The same things were measured in two ways. Each way mixes the same 8 hidden numbers, adds some noise and spreads widely along 6 directions of its own, which tell nothing about the thing.
In the rows, zero is written as 128.
Some things both ways: the first way, then the second way.
[119 113 133  75 150 116 162 180 119 117  93  86 118 156 128 113 159]
[170 127  77 123 111 171 121  98 166 145 131  91 108 121 162  68 171 127
 119 163 194  89 166 157 142]

[119 134 108 108 130 120 105 128 142 144 102 114 110  96 111 135 120]
[ 90 147 117 118 136 126 130  86 104 174 100 124  96 169 152 113 158  77
 114 162 165 182 110 136 167]

[136 125 130 172 137 121 138 118 100 110 128 168 108 158  99 117 148]
[124 109 119 136 139 122 105 145 163 128 135 117  83 102 139 126 133 108
 132 159 145 153 153 132 161]

[117 170 113 146 123 116 141 153 125 128 136 140 122 146 149 115 158]
[112 170  97 131 117 138 132 126 113 112 121 108 120 143  98 151 128  93
 143 128 125 176  99 163 169]

[156 153 143 120 134  96 196 128 110 130 110 110 147 136 148 105  83]
[150 117 134 156 118 158 134 146 157 122 101  95 141  98 144  98  90 115
 123 132 151  66 156 135 111]

[117 137 132 134 131 119 126 104  81 123 133 161 113 174 113 134 106]
[134 112 126 147 109 144 157 140 122 107  94 153 137 148 159  70 109 107
 156 188 153 109 166 118  83]

[133 112 137 180 192 159  98  69 132 169 143 134 170 113 138 107 108]
[127 159 137 157 141 132 179 139 100 161  73 113 137 129 156 118 104  71
 107 124 138  88 128 114  93]

[ 95  89 133  65  51 170 121 174 149 109 172 107 111 154 173 144 173]
[145 161  88 132  98 133 157 115 147 131 106 134 151 150 114  95  83 100
 130 152 107 137 143 145  93]

[173  81 133 176  99 101 182 107 112 122 154 173 118 126  77 123 131]
[164  78 119 153 149 141 148 152 147 173 116 127 121 137 175  95 120  95
  77 172 185 121 159  65 126]

[111  96 120 182 101 116 112 111 169 132 144 190 100 102  97 134 152]
[104 159 107 117 114  92 153  84 108 147  96 136 106 139 115 146  96  74
 138 155 134 184 120 149 133]

[ 46 159 115  54 144 145  37 164 132 138 113  89 119 177 191 150 139]
[136 164 117 120 135 146 116 120 139 134 118  84  96  84 138 164 132 116
 101 125 146 119 107 126 159]

[ 57  95 125 121 169 187  31 112 106 152 127 173  95 181  99 133 154]
[122 180 113 108  92 105 133  70 114 143  99  97 125 153  89 147  88  87
 155 114 122 156  68 172 118]

[174  85 161 118  63 130 144 130 187 148 125 109 124  82 140 113 143]
[124  90 165 140 121  46 118 114 180 171 104 100  88  60 131 152  48  85
 122 116 133 115 137 134 103]

[128 137 130 115 113 130 128 140 129 124 111 132 137 115 125 152 130]
[124 106 130 138 120 108 126  94 145 138 121  90 109 101 112 137  91  83
 143 113 145 135 121 149 158]

[124  98 114 163 119 118 104  93 101 102 124 150 125 146 132 142  86]
[116 178 113 108 128 148 144  91 113 133  98 148 105 173 141  90 122 108
 153 187 126 164 137 129 114]

[150 144 128 132  70 114 153 143 125 113 125 130 138 111 150 150 104]
[118 141 127 141 114 157 123 102 145  90 127  96 135 124  86 114  77  94
 173 109  85 140 111 149 152]

[126 101 175 129 140 143 110 113 149 178 164 151 111 148 114  95 162]
[163 127 112 121 127 128 114 131 170 154 141  91 107 107 117 157 101 113
  92 126 134 151 102 102 149]

[133 115 131 124 108 107 143 158 136 123 119 114 120 129 130 126 142]
[137 133 111 135 131 161 119 106 157 109 129 105 103 106 130  96 119 110
 157 158 135 118 162 145 147]

[120 132  68 123  85 115  97 145 123 100 100 116 125 132 164 158 110]
[111 132 135 132 133 111 124 122 121 160 100 103  92 110 150 148 134  88
 111 143 170 137 107 131 142]

[153  90 152  94 172 131 142 146 141 144 104  68 122 150 143  74 172]
[128 168  96  91 123  90 121  83 147 189 118 118  64 144 140 129 148 107
 118 161 155 177 127 158 136]

[146 156 157 140 125  87 189 114 120 132 110 172 119 116  78 139 114]
[150  77 107 166 115 172 119 132 180  94 145  95 144  89 127  84 107 102
 136 137 137  97 161 126 154]

[171 122 115 104  87  61 213 193 118 102 117 107  73 179 105  91 196]
[143  89 129 140  66  75 159 108 118 118  85 131 150 109 124 142  52  94
 146 148 178 113 119 137  74]

[ 79 162 114  82 136 165  88 140 139 156 126 117 142 104 144 158 123]
[142 140  93 150 125 209 143 122 116 139 116  79 156 149 157  75 183  93
  98 117 174  87 114 131 165]

[144 117 147 181 110 104 121 115 155 122 106 156 148  96 133 146 118]
[103 160 140 132 144  91 158  83 117 150  98 124  91 122 111 135  65  64
 165 129  95 161 141 142 125]

[133  98 160 123 182 167  88  80 137 163 148 109 147 118 126 114 139]
[120  85 153 154 123  81 154 125 140 133  94 134 108  67 157 129  67  80
 132 152 144 106 165 106  93]

Other things, the second way, with their names:
K_662: [112 138 134 148 121  75 145 100 152 167  86 120 121  93 112 151  38  64
 117 141 114 140 131 141 102]
K_438: [127 108 134 132 112 139 113  97 135 105 131  92 109 112 124 115 117 100
 165 124 146 128 109 135 151]
K_626: [109 149 135 122 136 132 123 107 117 201  85  96 112 165 154 126 139  90
  83 134 182 142  88 134 155]
K_215: [151 180 105 120 131 171 140 127 142 160 112 103 141 147 130 132 115 106
  71 120 108 135  90  93 131]
K_243: [160 121 130 123 112 153 125  88 151 104 121  90  99  96 136  90 102 131
 177 143 160  77 162 150 124]
K_150: [112 110 168 132 135  84 105 127 138 133 120  94  61  70 136 156 113  94
 160 118 141 128 109 128 131]
K_633: [144 144 121 108 122 174 125 100 118 124 112  99  93 133 172  89 169 133
 144 154 186  96 136 132 141]
K_624: [106 167 110 117 135 128 137  74 124 136 123 128  84 160 116  87 132  77
 179 151  97 179 137 150 138]
K_647: [125 179  92 111 103 146 126  79 137 135 114 125 121 178 109  81 125  99
 160 158 112 158 113 168 113]
K_673: [108 178 127 132 137 149 116  99 143 135 116 104 104 160  99  89 109  89
 176 135  90 151 121 169 136]
K_734: [112 153 119 127 103 121 149  96 112 106  96 140 118 146 123  94  98  95
 187 159 116 139 141 159  93]
K_16: [139 121 114 130  83 112 125 113 156  91 110 100 111  64 132 126 101 127
 166 142 166  81 163 190 115]
K_900: [ 96 163 156 120 133  98 124  92 136 143  88 109  88  83 118 177  63  97
 127 132 113 149 111 135 139]
K_288: [ 98 144 122 143 168 108 133 112 142 169 129 132  77 114 127 133 115  50
 116 159  85 194 125  91 144]
K_785: [125 135 126 157 124 150 117 152 161 116 112 106 118  75 149 106 125 100
 122 145 120  85 137 130 108]
K_631: [113 161 110 131 146 162 146 100 119 159 102 116 119 171 139  93 131  85
 116 152 135 156 132 124 159]
K_907: [141  69 156 159 156  95 108 163 193 186 130  69  92  65 150 138 102  89
  83  95 157 103 145 113 155]
K_289: [145 119 121 147 139 146 144 121 137 169 104 110 110 143 169  62 144  91
 125 158 175  94 161 127 110]
K_340: [137 133 119 159 119 172 147 174 124 121 101  99 150 114 164 107 150 108
  98 120 160  72 127 122 124]
K_521: [166 128  91 140 133 161 121 136 175 137 140  96 110 102 139 109 131 113
 106 155 148 113 148 120 142]
K_434: [125 178 114  92 101 144 131  81 107 152 103  94 120 169 126 136 133 119
 118 115 154 153  72 146 152]
K_343: [111 124 146 134 148  95 133 127 110 188 108 104  85 116 162 157 146  62
  91 121 156 150  74  85 132]
K_263: [149 160 106 103 128 114 147  65 127 179  97 106  98 145 131 137  91 106
 118 151 176 149 137 148 146]
K_649: [113 205  94 114 123 168 137  98 114 129 106 117 117 156 127 112 148 100
 135 152 119 149 110 153 137]
K_549: [117 156 135 105  79  96 132  95 126 144  86  99 122 117 140 139 114 111
 125 105 148 109  80 157  98]
K_306: [136 149 111 107 112  80 133  77 134 190  95 101  85 116 140 146 118  91
 116 145 185 135 122 165 123]
K_669: [130 103 120 127  97 154 106 132 165 110 121 112 120 115 162  79 147 137
 134 158 172 103 149 149 132]
K_51: [114 144 115 169 122 113 147 138 152 147 114 104 150 102  97 138  81  48
 107 101  77 134 104 129 115]
K_808: [120 129 125 169 137 129 147 158 153 133 105 128 130 101 140  96 101  75
 122 149 104 109 156 119  96]
K_388: [127 147  94  92 138 127 114  94 144 145 141 134  67 156 132 125 144 118
 135 183 143 215 139 125 177]
K_269: [112 124 119 157 150 140 120 123 159 105 126 122  87  90 123 104 107  86
 168 175 111 141 176 139 145]
K_622: [136 145 111 138 129 117 150  78 122 150 116 102 111 132 104 124  93  67
 153 132 129 149 119 142 131]
K_276: [ 94 148 108 178 147 186 130 137 160 105 116 113 151 121 103  92  93  76
 128 145  81 143 165 151 179]
K_924: [125 159  94 122 118 137 142  92 125 154 117 100 125 154 115 120 128  82
 123 120 133 159 105 147 157]
K_746: [175 143  97 141 129 151 151 135 151 176 111  77 137 106 154 129 127 100
  59 117 172  84 130 117 135]
K_456: [103 146 158 139 126 132 136 126 130 117  88 115 129  92 132 151  63  98
 117 126 105 116 113 111 117]
K_599: [109 196 113 145 138 184 113 137 139 104 117  89 134 135  86 133 109  99
 140 118  88 144 102 166 170]
K_820: [126 125 102 142 125 146 117 128 176 104 145 102 111  85 118 112 120 101
 136 129 101 132 154 140 161]
K_180: [145 149  55 140  82 132 143 138 167 112 135 131 164 149  86 103 100  99
 127 146 101 167 136 171 122]
K_415: [127 160  98 126  94 159 145  94 130 114 117 107 150 137 122  94 126  95
 132 115 109 122 104 135 123]
K_672: [133  87 150 125 112  82 129 114 130 137 106 117  94  92 144 167  82 105
 128 147 182 139 120 110 128]
K_485: [102 151 136 141 122 108 126 134 150 135  87 137 102 113 141 100 100  95
 149 170 117 123 153 158  85]
K_798: [115 154 129 157 102 131 134 116 110 109  84 106 149 128  88 148  61  82
 162 143 143 123 101 177 118]
K_558: [132 161 115 148 142 128 158 119 136 172  85  96 127 106 135 141  87  86
  91 126 151 104 150 152 141]
K_632: [139 153  81 139 125 182 130 125 129 133 129 103 133 156 129  99 163  92
 111 150 152 140 112 138 157]
K_796: [146 134  91 117  85 156 160 101 113 111  90 141 133 140 177  80 143 131
 132 192 201 100 166 143 103]
K_660: [135 113 111 122 138 128 131 130 132 156 123 122  80 134 173 107 171 107
 119 172 193 147 157 120 154]
K_375: [ 93 133 142 140 120  81 122 123 143 140 110 124 108 104 105 165  76  73
 128 131  96 178  95 127 128]
K_22: [106 153 118 161 140 128 156 146 134 124  99 156 116 123 137  98  99  73
 143 179  91 142 164 120  92]
K_538: [128 137 116 130  89  79 139  76 146 134 110 114 126 122  75 141  43  78
 171 129 112 160 115 172 108]
K_870: [ 84 100 131 145  93 116 113 129 146  99 104 130 125  99 136 116 109 100
 144 157 142 135 136 157 133]
K_162: [169 124  97 114 103 141 114 109 145  97 138 112  84 119 131  97 141 136
 189 180 178 119 157 164 119]
K_811: [127 107 133 171 132 137 125 156 165 125 116 109 133  88 133 118  92  85
 111 137 121 109 143 116 126]
K_368: [157 116 107 131 109 157 130 116 135 142 110 101 122 150 158  70 155 118
 137 154 202  91 145 155 122]
K_826: [167 124 108 118 107 188 132  82 126 131 118  74 127 148 155  73 152 131
 144 126 208  77 138 153 158]
K_680: [117 102 133 156 128 127 141 126 149 143  94 129 122  89 168 105 102  85
 102 174 157 107 161 110 114]
K_404: [153 131 143 136 141 118 152 143 145 171  90 115 110 106 170 123  93 106
  92 148 157  85 152  95  90]
K_854: [133 125 111 116 113 110 134  88 167 149 122 104  90  80 158 106 129 106
 122 136 145 110 161 140 129]
K_334: [117 183 111 133 140 135 128 155 137 165 110 104 131 149 109 165 114  87
  72 110 100 175  75 118 159]
K_203: [124 159 135 149 151 158 145 137 134 122 102 112 109 105 142 114 105  98
 137 143 112 105 153 119 124]
K_684: [159 146 124 134 168 154 144 136 116 173 105 102  88 142 162 115 139 102
 113 160 186 113 149 109 142]
K_791: [137 112 103 142 126 100 157 115 141 107 118 163  93 112 121 112  73  91
 179 207 132 166 202 135 110]
K_581: [147 139 131 107 133 109 144 112 146 194 100  99 102 136 165 122 118 117
  82 116 162 120 132 115 131]
K_484: [139 174  87 109 120 154 119  66 137 160 128  92 117 162  99 127 124  89
 120 137 133 175  85 148 168]
K_919: [130 161  98 165 170 133 132 156 169 162 129 104 107 108 104 138 101  67
 102 141  95 157 151 136 158]
K_364: [144 132 115 110 121 143 127  93 130 150 121  92  95 132 156 107 154 114
 128 132 177 121 122 130 147]
K_748: [127 142  94 114 132  84 119  98 167 150 139 125  75 117  95 158  87  96
 135 161 117 212 145 154 165]
K_112: [107 153 122 149 136 126 142 132 136 133  99 124 120 112 124 137  91  82
 121 150 117 144 139 130 136]

Some of these things the first way, each followed by its name:
[109  53 100 185  73 151  82 133 146 109 151 187 120 116 111 173 151] | K_622
[120 107 100 153 116 121 111 125  75  82 132 149 106 182 112 140 138] | K_672
[ 87 128  88 115 106 133 107 136 137 184 144 155 110 125 138 118 106] | K_798
[ 83 143 149  73 118 167  71 123 167 167 119 137 119 125 138 152 151] | K_51
[149 103 115 100  43 146 142 149 162 133 164  89 137  90 171 133 132] | K_811
[111 132 145 169 124 104 122 119 161 192 144 173 140 107 136 120 106] | K_684
[140 122 174 117 114 124 143 112 201 207 131 138 131  64 119 103 121] | K_289
[124 140 101 143 131  82 130 129 123 102  88 132 117 147 148 130 100] | K_649
[151 103 108  95 131 110 141 116 128 123 106  77 130 108 131 125 101] | K_680
[117 137 143 117 141 125 147 129 117 163 116 154 115 138 110 113 120] | K_368
[157  89 130 173  83  85 102 122 177 121 101 155  99  92  95 145 160] | K_288
[136 108 174 161 166 147 141  96  98 105 120 155 136 152 105 120 123] | K_581
[124  73  97 192 128 128 160 155 112  81 133 163 123 131 102 122 155] | K_558
[ 91 101 109 105 157 186  45 129  74  82 118 107  99 202 142 127 171] | K_549
[134 149 136 130 126 128 140 119 128 146 135 133 125 147 148 105 125] | K_334
[139 113 117 126 117 134 122 142 126 107 127  98 142 132 156 136 141] | K_364
[ 93 130 172  56 179 169  80 123 149 128  99  77 148 135 157 144 144] | K_854
[ 89  95 142 149 136 177  93 131 150 169 153 175 135 131 125 124 160] | K_919
[139 123 151 165 146 109 136  83 127 139 113 154 160 109 137 135  61] | K_243
[106 144 121 135 119 127 143 116 113 121 121 161 154 109 133 163  68] | K_826
[ 83 178 130  83 156 142 127 130  91 125  98 135 138 129 118 158  75] | K_276
[132  89 132 152 213 124 125  85 120 151  83 145 131 141 102  93 108] | K_306
[144 108 157 158 161 138  99 101 135 141 108 133 148 113 115 120 135] | K_624
[119 104 103 172 134 112 143 152 100 113 132 181  78 164  71 113 186] | K_632
[127 195 213  36 200 163 125  99 138 214  89  85 183 115 161 112  86] | K_907
[135 138 144  90 101 116 137 150 160 117 121  96 113 122 137 125 167] | K_415
[107 157 104 151 134 142 114 141  85  94 138 143 119 178 137 134 153] | K_340
[152  55 115 106 152 202  91 108 129 152 157  52 149 125 177  77 143] | K_485
[128 123 132 134 164 128 129 117 119 146 130 121 123 135 124  99 138] | K_112
[146  96 145 129 115 102 149 154 120 113 126 112 112 160 137 102 153] | K_404
[129 118 146 122 195 157 103  92  92 138 114 119 141 165 126 112 123] | K_808
[113 165 150  34 157 115 121 153 143 202  82  80 103 111 119  96 122] | K_626
[106 112  95  93  38 143  71 168 129  89 130 125  85 157 148 169 171] | K_375
[182  91 126 179 121 105 157 113 138 121 135 119 130 125 131  94 142] | K_22
